There are 4 ways to turn a row about zero (a turn may also mirror it). The second row of each pair is the first, turned, with some noise. The first 36 pairs use one turn. New pairs use 3 turns, one after the other, and a turn may come again.
(in the rows, 128 means zero)
Known pairs, each followed by its turns in order:
[139 147 207 128 152 120 125  98]
[120  86 128 180 157 101 167  96]  fakel

[155 130 122 114 110 130 117 161]
[118 138 133 138 114 114 161 147]  zifal

[ 86 121 103 126 196 137 133 135]
[158  67 110 130 111 123  82 136]  zifal

[138 130 114 124 147 111 151  94]
[101 152 136 102 102 140 127 136]  feput

[120 114 120 113 129 135 147 124]
[116 132 117 117 113 131 142 136]  fakel

[153 140 129 133 143 107 122 137]
[140 118 147 106 115 127 131 141]  feput

[131 144 134 173 157  84 123 126]
[169 144 110 145 165 117 119  92]  fakel

[148 147 149 158 125 125 139 132]
[110 141 135 132 144 157 149 140]  Mota

[127 126 135 151 108 128 155 135]
[140 124 140 100 135 110 139 126]  fakel

[168 121 108 116 133 131 149 129]
[130 114 159 144 129 147 149 145]  zifal

[129 144 150 132  72 140 112 165]
[137  87 180 111 142 129 109 156]  fakel

[130 197 144 159 197 142 109 112]
[133  83 166 125  61 136  72 110]  feput

[139  91 152 151 121 102 124 129]
[165 134 150 117 146 141 151 121]  Mota

[101 116 110 200 208 122 124  84]
[171  75 110 122 100 188  78  70]  zifal

[ 48 127 120  88 133 126 128 157]
[124 140 112 148 112  64 115  70]  Mota

[144 143 174 138 159 130 159 127]
[134 108 107 148 150  84 162 128]  fakel

[169 164 129 107  70 146  91 126]
[109 157 161 121 103 107 123 198]  Mota

[115 148 178 110 143 107 119 147]
[124 187 130 133 117 142 122  97]  Mota

[126 136  95 148  91 113 109  78]
[149  98 139 181 123 117 138 175]  Mota

[163 130 139 101 146 101 120 135]
[139 125 130  88 117 104 134 152]  feput

[114 157  98 141 113 149  94  86]
[115  99 125 170  88 121 132 162]  Mota

[113  73 141 124 120 135 135 115]
[121  98 125  96 157 116 141 109]  zifal

[124 141 139 142  87 119 135 110]
[108 141 156 145 143 110 139 106]  feput

[161 140 140 198 101 150 132 137]
[156 166 147 149 114 129 160  73]  zifal

[150  79  97 133 132 104  84 126]
[155 184 151 151 106 159 125 121]  fakel

[163 112 137 171 131 208 130 125]
[113  74 107 181  85 144 168 130]  feput

[113 109 178 129 129 136  82 114]
[114  80 109 119 153 100 115 103]  feput

[126  48 127 157 127 130 141 139]
[141 187 159 104 129 132 179 132]  fakel

[128 127 153 122 137 143 130 129]
[126 145 117 116 117 136 142 122]  Mota

[122 117 154 142 139 183 164 159]
[159 115  93 158  98 147 153  94]  feput

[113 130 103 129 148 139 125 186]
[154 103 107 158 100  94 131 144]  zifal

[ 71 136 119 195 110  89  48 165]
[119 144  24 136  67 109 135  75]  zifal

[118  81 132  76 141 142 116 131]
[166 133 113  89 101  99 110 109]  Mota

[181 127 135 132 138 113 195 130]
[168 134 165 150 166 166 157 149]  zifal

[104 116  96 122 168 102 139 160]
[161 146 118 103 135 177 107 142]  feput

[100 108 132 104 110 109  98 117]
[120 119 143 137 123 183 133 114]  fakel

New pairs, each followed by its turns in order:
[151 142 136 117 116 107 145 170]
[119 138 169 119 107 109 105 144]  Mota zifal Mota

[ 98 130 146 119 109 123 125 119]
[118 118 130 159 127 141 116 150]  zifal fakel feput

[114 129 130 133 102 135 114 138]
[119 130 144 133 100 115 131 129]  feput zifal fakel

[139 154 127 109 102  98 107 128]
[143 116 104 116 142 128  98 156]  zifal fakel feput

[121 165 125 113  98 103 113 134]
[142 128 125 161 126 129 164 102]  zifal Mota Mota

[191  72  97  87 128 126 124 138]
[153 104  98  63 161  92 154 150]  fakel fakel feput

[144 143  49 101 114 124 114 167]
[123 172  96  96  99 161  72 124]  zifal fakel Mota

[152 112 127 101 140 127 116 138]
[156 134  98 131 133 127 144 135]  zifal zifal fakel

[135 126 165  87 127 161 131 153]
[121  92 112 122 164 120 135 171]  feput feput fakel

[106 153 136  93 123 174 158 138]
[ 95  91 151 152 137  90 120 111]  zifal Mota fakel

[129  73 164 132 120  87  48 147]
[102 198 150  69 161 118 156  84]  Mota feput feput

[133 140  64 154  73 119 135 143]
[153 136 184 138 163 135  86  94]  fakel feput Mota

[127 115 147 138  99 105  99 108]
[155 129 105 141 103 132  99 106]  Mota Mota feput

[164 180 110 109 130 153  73  98]
[166 154 116 170 146 114 143  59]  zifal feput fakel

[147 124 157 123 126  76 125 168]
[143 122 144  79  98 114 156 161]  fakel feput fakel

[163  97 129 138 144 163  50 112]
[144 120 111 170  82 132 194  86]  feput Mota fakel

[113 149 129 132 145 175 121  81]
[100 140 155 127 159 103 156  95]  zifal fakel fakel

[183 154 135 152  85 130 134 127]
[ 77 130 153 136 139  93 146  92]  zifal feput feput

[111 124  95  65 172 111 177 120]
[ 92 125 145 163  79 133 176 174]  Mota fakel Mota

[131 115 102 111 166 110 130 163]
[136 145  96 141 116  97 163 123]  feput fakel zifal

[125 126  48 165 135 104 122 106]
[152 145  78  76 152 146 112 170]  Mota Mota Mota

[153 160  57 120 159 159  95 126]
[136  61 114 120 122 175 101  78]  Mota feput Mota

[129 168 182 142 192 176 129 159]
[184 175 139 164  96 106 133  73]  zifal zifal feput

[125 116 138 193 130 138 123 122]
[ 93 131 139  99  85 115 116 142]  fakel zifal Mota

[135  98  48  79 128 138  88 104]
[ 96 131  95 190 131 160 194  99]  feput zifal zifal

[ 98 145 171 137  72 119 120  67]
[ 76 158  79  94  73 116 133 114]  zifal feput zifal

[140  89  48  57 126 128 153 124]
[199 170 107 177 103 181 142  99]  fakel feput zifal

[141 122 121 101  99 119 132 128]
[122 154 124 124 142 126 100 118]  fakel Mota Mota

[121 143 151 137 142 130 144 169]
[101  94 119 130 136 126  98 110]  Mota fakel zifal

[ 74 134 109 125 107 116 114 156]
[141  84 181 124 128 113 122 139]  fakel feput Mota

[168 125 165 114 134  89 126 112]
[117 151 141  90  96 105 146 157]  feput fakel fakel

[131 117 100 130 147 114 124 109]
[164 128 123 134 131 155 124 120]  feput zifal fakel

[151  48 138 129 116 132 162 156]
[107 162 138  57 122 113 137  85]  Mota zifal Mota

[102 128 134 128  59 110 130 135]
[138  99 152 147 105 185 145 141]  Mota fakel zifal

[111 163 120 141 139 156 129 100]
[119 158 113 129  96 121  95 129]  Mota fakel Mota

[120 132  95 137 141 142 108 135]
[139 107 134 100 138 144 144 125]  feput feput Mota

[108 113 149 115 141  88  87  86]
[122  82 112  93 167  92 133 124]  fakel Mota Mota

[ 48 192 123 159 100  82 176  49]
[131 118 146 142 179 118 202 245]  fakel Mota feput

[137 204  89 115 169  78 116  48]
[192 100  57 119 119  50  99  92]  fakel feput zifal

[148 128 145 126 208 110  95 128]
[163 177 132 163 125  98 183 108]  Mota fakel Mota

[115 131 147 130 113 153 146 161]
[143 124 165 151 113 103 128 124]  zifal zifal zifal

[199 111 136 188  99 135 136 117]
[166 161 153  72  81 152  96 149]  zifal zifal zifal

[208 125 127 146 158  62 151 127]
[175  73 187 103 154  87 138 146]  Mota feput Mota

[121 120 127  77 132  48 112 126]
[126 118 157  96 190 167 169 133]  zifal zifal feput

[109 133 117 138 135 132 125 132]
[115 137 132 128 139 111 131 122]  feput zifal feput

[116 160 152 100 101  97 129  91]
[132 163 108 149 133 180 102 122]  fakel feput feput

